The first 6 rows are patterns. Each new row is the sum of 2 different patterns, raised or lowered, with some noise. Before adding, each is slid sideways (what falls off one end comes back at the other) and multiplied by a number that may be negative. Names go in the order of the patterns.
Some rows, each with the names of its patterns after it:
[  3   0   3   6  17   3  -4   5  -6   4  -6  -3   3 -10   2 -11   1  -5
   5   4   2   1  37  22   8   4  -5  12  -5 -20   6]
z_809
[  3   0 -11 -31   1   5  24  -5  17  25 -10 -11   2   1  29   5  27  -8
  11   2   3  23  -4 -12   6   8  15 -10  -3  -6 -10]
z_444
[  4  13  -2  -7  -2  -8   4   0  13   6 -22  26  -4  -6  14 -21 -21  32
 -19 -26   6  -8   2   2  -4  -4 -16   1 -29   9 -28]
z_479
[  6  -7   1  -3   6  11 -14   4  37  -6 -33  -7   4  26   1  14  -9 -18
  -1  32  10  -3  -4 -14   0  25  14   0  -2 -10  -1]
z_607
[-12   4  28   7  35  16  25   2  -4   4  22 -32 -29  27 -19  -3  -1  12
  -1 -26  11  22   5 -23  -1  12  11  14   5  -5  -1]
z_868
[-37 -22  -2   7  16 -22  16  -2 -14   7   3  -1   0   5  -9   2  -1 -14
  28   9 -24 -24  25  18  -2  -9  -4   0   4   0  20]
z_442

New rows, each followed by the names of its patterns:
[ -7 -17 -20   1  21   8  25   7  22  -1  -2  -3   9 -20 -27  -4 -13  15
   1   6 -17 -24  -3  20  11 -19 -21   1   8  11   9]
z_607 z_868
[-23 -16  27   8   5   3  -8   0  -6  -1 -20   9 -16  16   5   6  26  -1
 -29   1   6  35   9  -5  18 -13  -2  40  -6 -16  28]
z_479 z_607
[-34  -4  -8   8  24   5  -2  48  39  -4  30  27  14   5  12  37   3  -8
 -23  17   9  -2   9  -9  12  36  11  23  10 -16   3]
z_809 z_868
[ 10   9  21  -5  12   0  27  33  22 -11  10  36  -3  14  19   3  10  14
  16   5  29   5  24  18 -15   5  28  26  -2  -4  11]
z_479 z_442
[-17 -30 -29 -25 -51 -26 -19 -14 -26 -46 -18 -25   4 -26 -25 -21 -30  -1
 -32 -27 -15 -39 -25  -6 -20  -6  -8  -8 -23 -18 -41]
z_868 z_442
[-16 -16   4 -43 -34   4 -25 -14 -13  -4   8 -19  -2   4 -12 -25 -17 -16
  -2  -1 -10 -16 -12 -12  -8   5  -4   9   2   3 -12]
z_809 z_868
[-8 33 27 -9 35 38 10 56 35 20 22 13 39 10 23 13 41 11  6 22 36 20 17 16
 10  9  5 32 -3  9 23]
z_809 z_479
[ 13  26 -14  10  -7   1  13  12  12   3   9   7  29   4  -9   9  15 -24
 -30  31  27   2  -2 -18   3 -11  12  13 -25 -13 -14]
z_444 z_442
[ -4   5 -29  10   9 -17   1 -11  -8  -8 -11  10 -12  -9 -10  30  -7 -20
 -23  -4 -15   2  -2  -8 -36 -18   9 -22   3  -4 -33]
z_479 z_607
[-30 -19  15 -11 -16 -23 -30 -15   1  -3 -21 -18 -28 -14  -9 -22 -14  -2
   1  -3 -27 -15  25 -24 -57 -18 -11   7 -14  -2 -16]
z_809 z_607
[-37 -13 -12 -31   9   2 -49 -13  11 -12 -12 -21 -20 -12 -12  -5  -8 -14
 -32   2 -16 -18 -23  -5 -15 -18 -15 -14 -24 -21   1]
z_479 z_442
[ 16 -19 -17  36 -40 -29  24  12 -21 -14  -3   4 -11  -1 -27   6 -40  34
  27  -2 -11 -16  11 -11   1  22  -2 -21  20  -4 -10]
z_479 z_442
[51 14 27 42 34 21 24 22 38 26 59 25 32 24 19 39 24  9 28 28 39 22 13 22
 37 22  5 11  1 39 28]
z_444 z_607
[12 13  8  9 12 15 23  8  5 44  9 -7 17  5 17 28 10 -4  6  8 32 19  9  9
 -1 12 12 24  0 14 12]
z_479 z_607
[ 45 -11  37  15   2  35  16   9  16  25  15  11  12  -3  36  27  -9 -15
  22  35  16  20   9  25  33  10  30 -22  -6  29  25]
z_444 z_442
[ 56 -23 -15  25  -5   6  12   2  -1  -1   9 -21  27 -41   6  39  25 -18
  -8   1  20  12  20  11 -15  18  33  19  24 -17 -25]
z_479 z_442
[ 21 -14  39  28   2  14  -7  10  46 -10 -16  11   5  20  17  20   9 -19
  11 -36  12 -29  18  29  10  -5  35  28   2  27  29]
z_479 z_868
[ 19  20  18  21  21  24  29  23  15  32  26  18  31   9   9  35  12 -11
  12  13  20  25  13  22  25  19   6  25   6  21  19]
z_809 z_479
[-22 -28 -11 -12 -13  -8  -6 -25 -17  -5 -10  -4  -5   0  -7 -14 -19 -12
 -25 -15  -8 -27  -8  10 -20 -14 -39  -8 -23  -5   0]
z_444 z_607
[ 10 -22 -55 -10  17  -9 -15 -42 -17 -35 -10  11 -27 -44 -22 -20  -2   8
 -30 -30 -16 -19 -10  -9 -17 -19  -7  -8 -14  -7 -29]
z_479 z_607
[-34  34 -20 -48 -33 -13  31 -25 -22 -29 -13 -17   4 -16 -32 -26 -26 -17
  17  -7 -40 -25 -55 -32 -32 -25 -12 -24 -30  20  -6]
z_607 z_868
[  7  18  25  37   4  10  21  10   6  16 -22 -18  27 -11  14 -17   1   1
 -13  22   9  17 -14  -5  19  14  14   9   3  -1  -4]
z_868 z_442
[-31 -17 -12  -4 -13  -4   7 -16 -30   2 -14  -1  -4  -8 -27   8 -19 -23
   3 -18 -19  -9 -10  -5 -27 -14 -29 -14 -25 -11 -14]
z_444 z_479
[-17   8  -9  -2   3  -1  -5  -7 -10  -2 -21 -12   9 -23   2  -9 -15  32
   7 -52   4  18   3   0   1 -14 -14  -4  27  -2  15]
z_479 z_607
[ 14   5   6  -6   2  20   8   3  51  41 -21  27  22  19  13  17  25   1
  -1  13  40  18   4  11   5  14  19  11  33  10 -24]
z_607 z_868
[-34 -57 -31 -20 -24 -17 -41 -33 -33 -23 -29 -31 -36 -28 -28 -47 -24  -4
 -28 -24 -45 -23 -31 -21 -11 -19 -34 -34 -27 -34 -12]
z_444 z_607
[-25  15  -1 -21 -35 -25  -8 -10 -43  -4  -2 -27 -24 -14  -5  -1 -21   1
 -31 -11 -23 -22  -6 -32 -25 -26 -15 -16 -22 -19 -23]
z_809 z_444
[-12  10 -23  17  -8  -6 -14 -20 -16  -2 -41 -45   5 -34 -28  -7  -5 -32
 -50   2   7 -16 -40 -21  -8  -8  -8  -5 -39 -30 -28]
z_868 z_442
[ 13  -9   1  23   5 -25  -5   8   1  15   2 -28  12  10 -12  -5  20  10
   7  -5   4  -1  -3  14  13 -53  -8  29  12  10 -34]
z_607 z_442
[ 10  -5  -5  10   2  12  22 -11  17  11   3  18  13   0  17  -4   9  38
  13   4  -8  10   8  14  41   4   2  -1   4  13  23]
z_479 z_607
[-13 -19 -25 -10 -12 -14 -26 -19 -14 -22 -54 -12 -26 -10 -11 -23 -29 -18
 -20 -11  -7  -7 -27 -38 -15 -27 -34  -4 -30 -36  -1]
z_479 z_868
[-27 -13 -34  -3  12  -3  22  -5  16  -1 -16 -10   5 -36 -36  18 -23 -14
 -11   8   2 -36  -1   0  -2 -38 -23   6   5   3  -5]
z_444 z_868
[-22 -10 -15  -3 -22 -24 -38 -23  -7 -35 -32 -29 -10 -14 -42 -25   2 -31
 -50 -30 -16  -3 -37 -15 -46 -46 -36   3 -13 -27 -38]
z_607 z_868
[-12   4  22  -1 -11  -6   2   4  -2  17 -16  -6   3   8  15  10 -19   3
  13   8  11   0  -2  -2   1  11  -3  15  -5  17   2]
z_479 z_607
[ 39   8  16  16  32  18  -3  18  17   6  20  37  35  37  20  34   9  16
  11  24  -1 -12  31  -8  15   9  27  17   1  23  63]
z_809 z_868
[16 -9 10 20 43 30 30  5  6  9 46 20 12 14 -5 18 28 28 12 19 11 16 21 41
 36 19 25 21 13 16 30]
z_809 z_607
[-17 -31  -1 -25 -43  -8  -8 -17 -19 -29  -9 -19  -9 -19 -12 -27  -2  17
 -15 -21 -34 -13 -25 -34   1  -3 -25  -3 -39 -21 -29]
z_444 z_479
[  1 -15  -6 -23  -7 -12  -4  -1 -13 -23 -25  -1 -17   3  -1 -20 -17  -7
  -9  -1  -6  -6  -2 -18   6 -12 -15   7 -19 -35  10]
z_479 z_607
[27 10 20 27 17 32 22 36 29 13 45 22 31 30 18 12 36 15 12 -3  3 19 23 28
 14 23 42  7 28 12 23]
z_809 z_479
[36 45 -9 -3 19 43 33 13 -4  0 19 28 29 34 14  4 15 -5  4 -6 29 23 -7  7
 73 49 -4 19 25 13 20]
z_607 z_868
[-32 -54  -4 -35 -53 -21 -17 -13 -14 -49 -30 -46  -8  -5 -16 -38 -32 -19
 -10  17 -24 -46 -56 -17 -36 -37 -13 -18 -19 -24 -46]
z_444 z_607
[  7   7   8  15  -5   5  15   7  15  18  26  13   4  -4   8 -10   3  13
  -8  10  30  -6   3 -27  13  -7  12  19  -5 -10  11]
z_444 z_607
[  9   5  48  16  11  24   9  27 -20  -7  68 -17 -35  14  26  13   3  -3
  -5  -9  19 -16  32 -20 -10  17 -21 -10 -15   2  19]
z_479 z_868
[ -3  19  12  -2   2 -14  11  -3   3  -4 -15   3  10 -18   5  31 -10 -42
 -12  12   9  -3  12 -19  -9   5  12  14   7 -11 -13]
z_479 z_607
[  6 -20   7   6   0  19  15   1   6 -16   7  12  15  24  14  22  -2   4
  12  16 -20 -21  29  -7   7  10  12   3  -6  27  18]
z_444 z_868
[ 11 -15 -10  -6 -33  -3   1 -14 -14 -28   4 -13  -1  -2  -8  -4   4  22
  16   2 -26  -1 -28 -23  -1 -11  -6  -6 -36 -11 -30]
z_809 z_444
[  8   1   9  10 -14  30  18  38   8  17   2   5  17   2  13  14  39  30
  14   2  -5  -2  24 -22 -30  -7 -10   6  26   8  19]
z_444 z_868
[ 44 -10  13   5  -1  48  19 -34  22  50   5   7   1  -3  10  17  23  18
  31 -20  29 -21 -14  -9  14  15  14 -11  35  22 -18]
z_479 z_868
[ 21  22   6   5   5  14  39  17  35   1  27   5   2   6  16   8  19  12
   0   0  25  25 -33   8  15  11  27  35 -25  15  30]
z_479 z_607
[ 11  14   6   7   4   7   8  -9  26  23 -16 -35  31  43   9  -3 -11   8
   2  12  35 -24 -30  -1  14  23  -2  20  -9 -13  13]
z_607 z_442
[ -6   0   2  17  -1  -9   6   9  -3 -11  -5  13   3  10   8   6   6   8
  27   2   9  -8  11  -8 -11   9  10 -22  -9 -16   0]
z_809 z_444
[-11 -37   3  -2 -51   2   0 -25 -20 -20 -23 -10 -13  -3 -18  33 -14  13
 -21 -34  -9 -14 -29  -7 -21 -19 -30 -23  13 -42 -18]
z_809 z_479
[-25 -58  -7 -29 -11 -12  -6 -19 -37 -22  33   6 -32 -21 -19  10 -15  -9
  -8 -21 -28 -11   9 -12  20  -2   8  -2 -40 -19  22]
z_868 z_442
[  4   7  26  36  -1  35  27  37  23   9   0  23 -15 -12  41  -2   6  16
  21  13 -14  15  39  13 -29  13  43  24  22   0   7]
z_607 z_868
[  6  -2  10   8   0  21   1  17  14 -11  -8  17  22 -15 -45 -15   5   4
  11 -10  10   8  26  18   6  -1 -12   4  -9  10  11]
z_809 z_442
[ 48  39 -11  46  14  23  19  17  40  13   3  14  44  21  12  20  -8  11
  38  34  17   6  -1  21  -6   6  -1  18  11  39  15]
z_868 z_442
[ -2  -1  43  21  -7 -16  35  19   4  21 -15  13  19  -1  49  -8 -38  25
  39  22  -4  25   6   1  21  29   9  36   8  27   9]
z_479 z_442
[  1 -18  11  12   2  -9  -7  13  10  13  18   3  26  30  42   6  -4 -11
   9 -23 -15  17  16   6   9 -13   2 -23  16  -8   6]
z_809 z_444
[ -3  31  -6  -7  14 -17  -4  -5   7   6  12  -7  25  34 -28  13  27  26
 -19  -7  23   8  -1   4  18   7 -16  31  16   7   4]
z_868 z_442
[  1   0   3  -7 -12 -11  17  11 -11 -19  -5   5 -46   0  32  -4 -10 -27
  -5 -20   8   8  -4 -23 -30  -9  14  21 -22 -37 -16]
z_607 z_442
[  6 -14  -8  -7  -2  -9 -23 -16  -8 -36 -26  -5 -32 -32 -17 -10  -6 -30
  -3   4 -19 -31 -15 -10   1  -9  -1 -24 -13 -20 -13]
z_444 z_868
[-33 -22  24 -20  -1  -4  12   8 -31  11  47  -3 -45  -8  10  29   9  15
 -11 -17  -9  30  28   2  20  -1  18  22   9   1  14]
z_607 z_868
[  7  22 -21 -15  17 -12  11  -9  14   6 -21  21  28  -8  -2  16  10  14
  11   6   2   5   2   6  36   4  40  14  14   6   3]
z_479 z_868
[-26 -24 -22 -11 -29 -41 -27 -42 -26 -46 -21  -1 -27 -53  -4  -1 -27 -10
 -13 -25 -39 -23  12 -25 -37 -28 -14 -21 -19 -22 -31]
z_607 z_868
[-23  15   5  -3   6 -28   0 -46  -7 -16 -40  -8  -5 -15 -20 -30 -19 -34
   6 -44 -23   4 -12 -30 -18 -16 -11 -21  -7 -15 -10]
z_444 z_442
[-19  -3  -4  -9  -4  -6   6 -36 -20   3 -12 -28  25 -32 -44  -7   2  -5
 -11 -17 -24 -25   6 -28  -3 -37 -14  -3  -9 -22 -12]
z_479 z_607
[14 -5 24 28 38 22 30 39  9 12 33 11 41 26 34 25 38 10 33 48 17 17 25 26
 34 16 28 18 27 20 33]
z_444 z_479
[ 9 33 36 22  7  4 10 34 15 42 12 20  8 43 23 15 26  2  7 35 30 25  7  5
 10 12 10 15  5 -2 22]
z_444 z_607
[  8 -15   8   7  -3  13 -23  16  10  -1  26  15 -16  27  46   0   7 -15
   8  -4 -11  23  12  21  -2   1  -2 -24  13   2   6]
z_444 z_479
[  8  16 -14   5  12  -6   0   1   7  -6   3  -8  18  -7  -5  -2   8   1
   1   4  -4   0  -5  15 -19  -1   0 -10 -15  -6 -24]
z_809 z_479
[ -4  -6  10  17  -3  12   0   7  11   4  11 -13  18   7  24   0  12  21
   1 -35 -14   1  18  15   9   8  31   3   6  19   2]
z_809 z_444
[  4  11  -4  35  34 -11  24  16  25   2   8  15   5 -14  -7  30  14   0
   1 -14   3  -2  14  13   5 -11  -8 -13   4 -10   3]
z_444 z_868
[ -9 -48  11   7  -2 -26 -20   8  14   4  -5 -20   1 -13   3  27  -1  27
  17  40  -3 -12 -17  21 -44 -48  27 -15  -9  -7 -13]
z_444 z_868
[ 15  16   2  41  17  29  -6 -29   8  -5 -17  19   5   1 -10 -26  20 -44
  12  -1 -14  20   4 -27  31  24 -11  -3   7   2  10]
z_444 z_479
[-46  -3  21  -1  -7 -32  -9 -26  -4  17 -21 -33 -13 -15   6  15 -26 -18
  -5 -12  -3   0  -7 -11   0  -2  -6   2 -22  19 -14]
z_479 z_607
